The same things were measured in two ways. Each way mixes the same 10 hidden numbers, adds some noise and spreads widely along 6 directions of its own, which tell nothing about the thing.
(in the rows, 128 means zero)
Some things both ways: the first way, then the second way.
[160  88 156  75  99  89 127 104 108 113 153 163 155 116 153 131 149 163
 138 141 126 115 110 123 100 112 117]
[ 73 140  79 114 123 160 141 138 112 106 109 157 165 113 126 169 131 171
 139  95 136]

[166 148  86 136 158  96 147 109 125 138 155  95 135  91 104 137 104 101
 167 123 172 183 148 134 181 138 124]
[143 139 161  55 120  54  88 117  99 125 119  95 141 169  79  60  92 156
 110 104 124]

[146 106 101 130 137 126 103 103 109 144 155 142 116 126  99 160 132 132
 125 151 150 132 127 131 110 125 146]
[110 127 163 100 167  91 163 139 154 155  99  42  52 191 202 120 147  82
 120  91 182]

[121 133 100 113 111 162  96 114 130 130 158 134  86 182 116 165  98  94
 110 114 147 131  85 117 112 147 131]
[182 122  78 173 161 117  85 163 142 151  99 126  97  85  59 111  88 169
 133  64 105]

[122 105 148 134  94 108 177 189 154 124  97 138 154 175 143  87 188 130
 154 124 105 109 100 122  98 207 141]
[158 147 129 125 137 184 125 128 146 134 131 107 167  97 127 154 115 102
  98 115 151]

[140 148 125 127 141 174  96  95 115 138 112 116 159 146 131 178 126 120
 103 139 132 113 118 148 107 111 136]
[147 149 116 150 122 167 122 154 109 150 123 153 160  96 129 159 118 161
 129 135 129]

[158 117 140 136 113 128 180 118 120 120 120 121 184 180 126 165 153  87
 147 104 139 130 157 162 112 151 123]
[153 146 115  72 100 126 109 148 109 102 126 150 163 119 109 142  86 150
 138  99 110]

[103 121 109 148 132 103 113 156 138 148 145 135 136 114 146 120 129 136
  98 133 129 127 168 115 125 144 139]
[114 182 105  72 144 121 137 150  97 126  91  80 159  72 152 107 120 145
 112 137 141]

[185 116 109 124 155 170 136 102 132 103 112 131 123 131 105 116 139 143
 147 130 142 139  89 159 149 149 125]
[140 133 132 154 146 131 105 167 136 175 112 103 156 133 108 107 138 144
 124  98 160]

[129 136 126 120 124 151  88 121 132 135 115 139 147 144 119 141 128 139
 115 131 132 130 140 125 141 126 120]
[155 150 148 107 179 114 113 171 131 156 102 101 103 188 109  77  99 159
 154  99 157]

[119 101 119  79 108 119 113 129 130 114 162 177  76 129 162  96 134 183
 117 129 118  92  68  88  99 127 131]
[119 176 125  60 144  92 142 124  73  96 139 122 148 112 117  28  88 169
 169 120 117]

[176 118 115 153 169 169  95 117 159  95 106 127 108 100 113 133 110 133
 141 157 179 156 146 146 149 107 127]
[144 173 152 127 152  82 154 120 156 151 144  75 152 160 124  80 139 125
 149 121 171]

[114 139 112 148 158 176 104 129 139 117 106 127 127 135 125 154 100 146
 102 126 140 155 176 159 135 122  92]
[158 144 150 144 127 122 112 118  92 138 144 118 136 102 116  74 110 143
 100 135 127]

[123 132 116 122 116 121 136 112 105 164 150 125 105 148 105 151 127 102
 151 129 154 137 115  96 126 145 134]
[131  80 128  82 119 136 126 121 114 135  90 116  92 137 136 128 102  83
  95  86 135]

[116 144 108 165 150 169  98 131 135 124 119 106 104 142 109 162 102 102
 111 133 160 168 145 151 132 145 124]
[181 124 130 178 141 120  96 112 150 148 146 115 115 102  99 140 106 136
  92 107 124]

[144 115 121 112 131 130  75 111 169  85 111 152 126 131 124 118  93 152
 101 124 167 152 179 140 167  99  68]
[154 137 140 113 155 150 133 186 118 171  57  59  97 129 145 107 131  87
 102  90 166]

[123  96 127 148 140 141 120 152 123 133 152 156  94 114 134 114 129 131
 137 134 133 135 131  98 120 156 155]
[147 119 112 163 137 114 157  83 116 136 153 154 140  83 103 120 138 112
 126 108 143]

[112 130 103 174 154 141 113 123 119 174 142 118 121 109 130 150 124 104
 102 155 151 115 167 118 128 124 169]
[142 132 147 154 172 131 157 124 157 152 127  87 102 122 164 137 132 107
 149  95 159]

[147 153  96 160 141 145 109 107 116 152 123 102 150 137  75 187 130 116
 146 142 158 170 173 167 154 120 140]
[181 158 150  76 106 157  83 147  63 102  80 141 133 104 102 121  68 150
  50 130 124]

[137 148 108 161 139 148  94 137 137 120 136 113  86 111 106 158 124 120
 164 156 173 171 132 137 142 116 166]
[155 148 128 121 116  82 135 111 163 118 160 119 104 159 152 141 113 120
  96 122 148]

[ 95 169 138 141 113 121 140 131 113 180 111 103 153 157 137 138 131  79
 129 112 140 119 140  87 129 158 136]
[137 128 154  77 149  96 125  63 105 103 210 150 171 164  68  83 108 139
 163 108 122]

[188  67 135 133 143 192 143  88 130  97  95 143  80 118  80 107 154 179
 150 181 159 157  98 193 148 145 108]
[140 129 168 109  90 169 135 163 109 129  74 125 120 158 169 115  90 122
 106 113 149]

[128 116 115 132 127  80 139 141 131 126 155 133 178 109 145 162 137 154
 126 131 133 149 214 159 117 101 115]
[ 83 142 101 105 151 148 125 158 140 123  84  62 102 108 194 149 132 134
  97  98 145]

[142 150 108 114 128 161 109 110 139 130 106 122 148 175 103 176 126 125
 124 129 144 129 121 146 112 120 109]
[185 126 153 150 163 179  92 155 129 160  89  87 103 125  96  96  94 125
  95  99 140]

[149 121 130  88  97 107 125  70  99 129 144 143 151 170 117 157 142 122
 124 109 141 109 116 130 117 117 117]
[114 123 103  75 193 145  95 176 144 130  95  92 113 156 108 134 109 153
 152  54 140]

[ 25 125 144 190  91 130 106 188 136 196 101  99 127 170 116 128 122  89
  73 150 131 165 195 114 133 221 108]
[148 123 140 138 160 126 120  81 131 118 150 106  89 136 110 121 107 124
 100 108 127]

[152 103 145 114 117  84 149 145 147 119 133 148 158 111 158 119 142 132
 153 139 149 117 155 105 114 117 126]
[142 118 159 166 161 144 173  85 169 127 156 120 122 158 121 135 139  93
 161  78 165]

Other things, the second way, with their names:
Z455: [156 147 134 183 153 153 104 104 195 102 126  92 117 133  91 132  82 169
 120  73 119]
Z146: [153 146 170 111 133 123 154  88  89 118 166  98 116 132 138  90 143  70
  80 127 157]
Z874: [134 153 105 124 172 144  89 171 172 155 113 123 156 158  89 135  86 208
 167 105 136]
Z923: [170 135 139 112 113  99 125 161 143 163 101 124 110 177 139 159 110 125
 117 125 151]
Z272: [152 124 128 148 187 180 141 107 111 145 129 113 140  86  89 117 143  91
 114  94 161]
Z126: [116 155 113 125 169  92 117  99 151 133 171  67 132 136 101  70 117 157
 128 119 119]
Z910: [110 121 120 123  88 145 110 124 139  97 107 153 164 127 114 146 103 161
 102  81 138]
Z138: [140 141 142  90 175 161  98 130 107 164 139  93 179 115  89 113 139 119
  96 129 164]
Z978: [156 152 103 110 122 163 104 194 106 119  81 129 105  94 146 141  77 162
 116 101 111]
Z836: [176 121  99 122 177 163  52 139 125 124 139 153 134 107  39 135  62 193
 127  87  95]
Z809: [126 113 164  77 179  81 111  64 105 137 198  83 105 164 118  48 104 126
 139 135 113]
Z770: [157 159 132  87 148 135  96 179 142 122  57 123 121 137 123 158  73 181
 125  93 146]
Z476: [149 152 114 141 120 175 125 145 126 136 125 127 183  78 117 116 109 131
 124 114 133]
Z274: [189 142 196 112 102  67 110 122 120  75 135 160 124 169  96 114  89 153
 138  54 138]
Z596: [117 111 100 144 211 103 110 149 176 169 166  96 117 161  89 107 137 156
 191  60 147]
Z76: [127  99 118 191 128 106 159 105 192 162 157 103 102 153 150 153 156  86
 130  88 154]
Z864: [ 82 149 133  94 122 105 156 134 140  79  96 119 119 187 139 108 109 171
 177  59 138]
Z226: [115 147 116 137 113 143 137 150 147  95 120 150  97 162 168 181 112 159
 123  95 137]
Z422: [142 154 146 100 161 150 134 111 115 121 169 121 164 142 104 107 123 124
 146 112 144]
Z398: [161 151 173 113  75  45 142 105 128  89 125 140  81 188 157 126  97 147
 102 112 139]
Z669: [185 124 169 144 135 124 103 141 117 167 157 103 123 123 131  96 116 109
 104 124 135]
Z993: [139 129 145  74 172 182 104 122 100 141 112 100 145 107 123 134  97 127
 113 130 134]
Z213: [125 129 117 114 194 152 158  90 165 141 140  88 122 144 113 117 125 100
 156  97 159]
Z611: [209 146 189 131 137 110 122  87 161 123 141 122 126 174  83  98  64 134
 140 111 134]
Z556: [172 168 142  39 129 101 114  98 128  80 172 158 138 170 105 125  56 154
 130 134 123]
Z802: [151  84 165 127 165 130 141  90 162 140 135 113  87 171 124 116 106  90
 148  71 152]
Z672: [123 166 119 132 155 162 135 123 143 124 149 130 166 107 132 153 130 144
 120 125 161]
Z711: [135 121 108 116 141 104 127 165 128 147 112 129 101 149 127 121 134 120
 116  84 162]
Z560: [129 135 175 101 125  25 169  96 144 114 168 100  78 194 176 110 131 117
 167  96 139]
Z153: [ 89 145  78  67  89 102 165 115 105  84 129 160 183  93 129 146 124 131
 147  96 121]
Z91: [132 131 160  96 185 151 115 144 110 179 108  58 127 132 132  68 119 115
 117 126 156]
Z69: [140 101 154 110 129 100 112 121 154 134 160 126 111 184 137 115 106 121
 134  90 143]
Z323: [162 115  97 147 185 192 135 127 135 167 115 105 124  71 107 126 111  88
 121 107 138]
Z886: [137 176 112  96 128  68 105 173 154 105 107 114 130 146 136 148 109 186
 135  82 140]
Z303: [164 131 174 106 166 145  87  90 124 154 151  79 193 107  65  63  87 136
 136 126 120]
Z302: [139 108 134 106 169 151 103  78  80 138 158 124 160  78  77 106 129 113
  93 116 135]
Z679: [173 161 162 119  72 118 128 168 140 112  74 143 167 119 151 144  79 160
 140  98 136]
Z461: [143 166  94  85 187 177 113 136  84 130 115  97 154  72  78  76 109 137
 102 121 143]

Some of these things the first way, each followed by its name:
[139 118 142 151 144 144 156 122 121 103 112 134 121 121 126 132 126 135
 149 116 151 162 175 146 146 138 105] -> Z69
[118 123 121 135 107 116 139 163 154 128 132 107 136 138 134 139 130 122
 131 145 139 162 136 153 125 161 114] -> Z126
[152 124 137 139 109 134 156 115 127 144 105 115 172 161 119 144 169 109
 143 139 138 117 133 157 124 146 143] -> Z422
[158 128 113 143 120 138 103 114 132 137 133 135 142 130  95 162 148 141
 155 149 155 145 172 153 153  96 151] -> Z461
[146 113 119 135 121 136 115 125 141 111 115 133 123 147 101 140 139 144
 136 142 153 155 145 158 134 134 115] -> Z146
[133 125 131  98 146  75 138 130 105 105 157 167 173 114 163 140 127 158
 141  81 114 127 173 103 104 116 106] -> Z302
[146  94 141 119 103 104 167 125 117 137 158 145 124 145 135 129 151 102
 156 128 143 110 106 100 104 153 153] -> Z153
[143 132 110 129 117  95 156 176 153 149 145 112 122 114 138 103 157 109
 184 155 138 128  67  91 115 173 174] -> Z611
[ 68 167 126 159 132 124  88 156 142 141 106 123 179 180 150 169  98  88
  74  82 135 132 222 110 114 133 102] -> Z886
[139 100 138 126 131 152  83 104 127 114 115 167 112 138 114 132 128 153
 114 131 151 122 152 118 128 111 122] -> Z272
[131 139 127 168 132 188 101 115 120 159  94  94 132 173  84 168 130  68
 121 149 153 150 105 143 134 178 147] -> Z923
[135 134 103 128 139  72 119 164 141 121 174 123 146  85 142 149 109 130
 160 137 151 177 171 122 132 120 132] -> Z398
[133  91 120 127  85 147 148 125 124 133 143 131 115 177 112 129 165 132
 120 144 120 127  86 173 118 179 146] -> Z978
[ 81 124 120 166  99 164 111 158 155 173  92  93  80 172  97 133 132  93
 104 183 161 144 108 132 116 191 129] -> Z455
[153 150 115 122 141 149 108  74 114 125 144 126 117 122 131 158 107 111
 127 117 164 129 135 127 150  91 136] -> Z596
[129 123 138 124  95 113 111 128 123 144 140 123 138 124 129 153 151 140
 135 168 139 143 132 141 121 121 145] -> Z226
[235 111 140  84 155 147 131  68 113  55 139 152 164 104 132 185 141 168
 179 138 151 139 113 182 101  56 127] -> Z874
[ 90 143 110 158 130 123 141 126 101 179 151  95 128 120 128 157 121 105
 110 137 136 155 160 140 137 159 132] -> Z809
[133 115 133 165 131 153 135 142 111 156 106 130 158 151 110 156 184 129
 139 149 118 115 130 149  95 161 177] -> Z672
